There are 4 ways to turn a row about zero (a turn may also mirror it). The second row of each pair is the first, turned, with some noise. The first 36 pairs use one turn. New pairs use 2 turns, one after the other, and a turn may come again.
Known pairs, each followed by its turns in order:
[-24 -27 -10 -17   0 -19   8   3]
[  4  16   7  -4  34 -19 -18   7]	J_417

[  6   8   8  23  21   9 -20  11]
[ -9   2  15  -1  -8 -26  -1 -22]	J_189

[-16  27 -25 -30  -2   3 -15  27]
[-18 -53   7   8   3  13   2  11]	J_327

[-23  23  20   9 -30 -20   0  -3]
[ 37 -14 -13 -11   5  14  29  -4]	J_327

[ 30 -18 -25 -20  29  12  -5  -5]
[ -8  41  18 -32   6   9   4   0]	J_189

[-17  -4 -21  18   0  20  29  13]
[16 23  8 41 -7  6 -2  4]	J_189

[ 10  -8 -24 -29   6 -10 -23   4]
[ -4  12  -5 -31  15  23 -14 -15]	J_189

[  0  19  -2   9 -11  22  18   2]
[-16 -12  -4  20 -23  -1  -1  16]	J_417

[22 11 11 11  5 10 -7 26]
[-12   2   0 -34 -10   7  -9  18]	J_327

[-20  26 -14  26  -8  25   6 -27]
[ 35  -9  -1  16 -42  -2  -2  -1]	J_327

[ 14  -8 -27  17 -28  28  -2  20]
[  5 -46 -25   1  -8 -20   2  -4]	J_758

[-20 -20  16 -23  17 -21  -1  12]
[ 16  21  28   4   4  17  -1 -26]	J_758

[ 20   0  27 -26 -14   4  18   8]
[ 14  -2  14  16 -25 -20 -17 -22]	J_417

[  3 -29  29  23  20  28 -28   8]
[-53   9  12   9  -8 -30  11 -16]	J_189

[-22 -22 -22 -19  -8 -11   7 -15]
[  2 -11  -3  35  20 -20   3 -18]	J_327

[ -2 -17  30 -30 -22  -2   5   7]
[ -1   0  21 -18  31 -18  29  -6]	J_327

[-27   1  13 -14   8  14  29 -10]
[-18  15   7  -4  39  -4  -9 -19]	J_758

[ -9  27   0  16 -29  -8  -7  22]
[-18  17 -33  -4 -23 -10  -1   7]	J_417

[ 30  10  -5  20  10  23  27 -21]
[-10  27  -6  -5 -46 -12  -4  -6]	J_327

[  1   2   9  -4   4 -16 -22 -25]
[-13 -20   2 -25  -7   1 -10   5]	J_189

[ 23 -15  24  15 -13   9  -8  12]
[-11 -13  -7  25 -27  13 -13  -7]	J_758

[ -7  27  22  25   2   9 -30   8]
[ -6 -23   0   1 -24 -29   3 -32]	J_189

[24 27 23  3 17  5 -2 24]
[ 13   0   1 -13   6 -39  21 -18]	J_189

[ 24   0  17   5  13 -21   1   5]
[  6  21  -9  20 -18  18   3   3]	J_758

[ 17  19  10  17   8 -18  10  18]
[-10   8 -24 -20  -9  20   6  18]	J_327

[-14   4  18   1  24  -6   3 -26]
[-10  23  17   1  16  18 -12  12]	J_758

[  5  12 -11  13 -16  11 -11   6]
[  1   2 -21   3 -15   8   3  12]	J_417

[-12  12   2   4 -16  13   8   0]
[-10  -7  -4  -2   5 -20 -13  -1]	J_758

[-10  17   2 -17   0  25  20  21]
[ -7   1   3  31 -12 -27  10   9]	J_417

[ -8 -10 -25 -20 -11  -7  -9  -5]
[ 10  -7   8 -32  -4  -1  16 -10]	J_758

[ 17  -6  21   2 -25   6 -13  17]
[ 25   0 -17  -8 -26 -13  -3  -8]	J_417

[-10  26   7  28 -14  20   1   2]
[ 10 -15   3  23 -28 -10  14 -15]	J_189

[ 20  27  -9  -8  12   0 -28 -29]
[ -4  -3  -8  13   2  42  17 -28]	J_417

[-17  11 -28  23  25   0   6  10]
[-22   9   4  -3  12  10  24  32]	J_417

[ 29  29  -2 -25  -9  -8  -4 -14]
[-22 -11   3 -14 -18  19  16 -33]	J_327

[  9  10  -5 -20 -24 -12   1  29]
[ 12   6  -7   1 -25 -28  13 -20]	J_758

New pairs, each followed by its turns in order:
[-19 -16  -4 -19 -24 -28 -18  22]
[ 11 -11  -4   4 -13  14 -32 -38]	J_758 J_417

[ -1 -13 -20  23  21 -17 -26  11]
[  1 -16  10   2  -3  14 -44   7]	J_327 J_327

[ 24  -3 -17  -8  -5  -9  20 -10]
[-12   2  -5  32   7  -7  16  -9]	J_189 J_758

[  5 -18 -15  -2  -7  22   3  27]
[  5  24  -5 -18  20 -16   2 -10]	J_327 J_417

[-30  28  -9  18  -8  -7  -4 -26]
[-33 -12   1   9  11  25  25 -16]	J_189 J_189

[ 15 -28 -28 -20 -25   6 -21  -2]
[  8 -10  39  25 -32 -12   2  12]	J_189 J_327

[ 30 -28 -27   4 -24 -28  29   5]
[ 11   8  -6  44   9  39 -27  16]	J_758 J_417

[-10 -25  16  -8  -5  20  27  15]
[-11   6 -24  -4  17  21  24  18]	J_327 J_327

[-16  13  13 -30 -18  20  21 -28]
[-37 -20  27  14  -4   6 -25  -2]	J_417 J_189

[  2   5 -11  -7   2 -19  -6 -14]
[ 22  -3  -1   9   4  -3   6 -10]	J_189 J_417

[ 19 -24   7 -15 -24  28   2 -12]
[  1 -31 -14 -24  13  -5 -11  24]	J_327 J_189

[ 21   0  23 -15   9 -20   1 -14]
[-25  15   7  -1  29 -14   2   7]	J_327 J_758

[ 30 -17  27  28  -1   1 -24 -13]
[  9  -5 -19 -50 -18   1   5 -14]	J_327 J_189

[ -1 -15 -16  -9 -21  28  -2 -10]
[ 11  -7  12  -1  37 -10 -17   1]	J_758 J_417

[ 11   5 -10  -3  19 -18 -16 -19]
[-19 -19  11  -5  13  -4  -7  20]	J_327 J_758

[-13  14  17 -11   3 -16  11 -18]
[ 23 -10  -2  -1 -20   1  17 -15]	J_189 J_758

[-10  -9  13   3   9  18  10  -4]
[-14  -3   2   8  20  -5  -4  10]	J_417 J_189

[-25  16 -18  -6  18   5   0  22]
[ 24  19 -11   8  23 -14 -11   4]	J_417 J_758

[ 2 28  2 -6 24 16  7  3]
[-19 -15   7 -14 -10 -16 -14  18]	J_417 J_417

[ 6  1 30 12  4 29 -3 -8]
[ -4  -9 -15 -14  -7  25  -8 -30]	J_417 J_758

[ 17 -14 -16  10 -20  28   1  19]
[ -4 -13 -10   0  42  12   3 -17]	J_327 J_327

[ 12  -2 -30   9   5 -27 -17   3]
[ 23  18   6  21 -26   0 -13   4]	J_758 J_417

[-22   3 -25 -21  -1  12  19   7]
[  1   4   7 -37   1 -14 -15  21]	J_327 J_417

[  2  11   9   5 -19   6  23   8]
[ -8  12 -23  -5 -12 -15   2   4]	J_189 J_327

[-12 -22  30 -17  14 -23  29  20]
[-36   4  -4  -2   6  -1  -2  49]	J_758 J_758

[ -1   4  19  14   7   0 -29  -3]
[ 12  -7 -19 -15 -16 -21   7  -1]	J_758 J_417

[  1   0   8  22  -5  15 -10   7]
[ -5   7  -6 -11   4   9 -27   0]	J_189 J_758

[ 14 -18  20 -25   9  13 -13 -23]
[ -8   3 -26  28 -25 -11   4  16]	J_758 J_189

[-12   7  -2 -27  23 -20 -18 -12]
[  5   8  14 -11 -27 -17 -17  26]	J_417 J_189

[ -8  22 -17  -4  25  -7 -30 -27]
[  3  15  14   7 -20 -45  13  -7]	J_758 J_417

[ 14  -1   1  -1   2   8   6 -29]
[ 13  13  20  -5   2 -15 -14  -1]	J_417 J_327

[16  8 -6  2  5  4 27 16]
[ 16  -2 -22 -11  13   0   4  19]	J_758 J_758

[-18  11  29  12   1  21  23   0]
[-16 -15  -8  23  29  13 -19  14]	J_417 J_189

[ -2 -21  29   3   2   5  17 -11]
[ 34   8  -3   9   8 -12 -14 -13]	J_189 J_758

[  1  28   9   6 -27 -21  28 -10]
[  7 -19 -29  20 -13  25  11 -18]	J_189 J_758

[ 21 -11   6 -29  20  -9   5  -4]
[ 20  17 -21 -20   9 -12 -14  -6]	J_189 J_189

[ 17  12  12   7 -12 -30 -17 -25]
[ -3 -10   9  -4 -15 -44  -2 -14]	J_758 J_758

[-26 -12  15 -28 -18  -2 -25  22]
[  3 -16  -6  45  -6  -1 -28  -8]	J_189 J_327

[ 11  -5  22 -20 -19 -20   6   8]
[ 15  24 -10  -7   1  -6 -12  30]	J_327 J_189

[ 22  13  16  -1   9 -24 -18  -3]
[  0 -23  -2  34  10   4  10  -1]	J_327 J_417

[ 11 -26   7  20 -23  13  20  -7]
[  6 -17  12   5 -40   5  10 -19]	J_417 J_758

[ 26   0  21  16 -11 -16  -7 -11]
[  9  -5  24 -10  10 -26 -13  -1]	J_189 J_417

[ 12   8  28  17 -20 -13 -12  12]
[  8   6  -9 -10  12  37  -9 -14]	J_189 J_758

[ 15   5  -1 -17   6 -24  -3 -15]
[ 15   5  13  23 -20  -2   2  -4]	J_327 J_327

[ -2  -1 -10 -26 -19  13  -2 -13]
[ -8 -21  -9  -7  14 -22  14  -5]	J_189 J_758

[  4  22   5  13  -9 -24 -20  -5]
[  5 -24  14  25 -16  -8   8 -16]	J_417 J_327

[ -1 -19  23 -14  10  -3  -2  15]
[26 15 10 -8 18 -2  5 10]	J_189 J_758

[-20 -29  16 -23 -12   8 -21  23]
[12 25 20 32  3 32 10 -6]	J_327 J_758

[ 17 -16 -23   6 -23   8  -4  26]
[  0 -16 -25 -27 -11  21   4 -12]	J_758 J_758

[-20  -7  13  22 -19  -7   4   3]
[  4  -6  13  -8  10  16 -23 -17]	J_758 J_327

[ 19  23  15 -23 -12  -2   6 -26]
[  5  -5 -15   3 -18   9  16  38]	J_327 J_189

[ 12  28 -24 -22 -28 -14 -15  12]
[ 25 -19  20  29   6  31  -6   0]	J_189 J_417

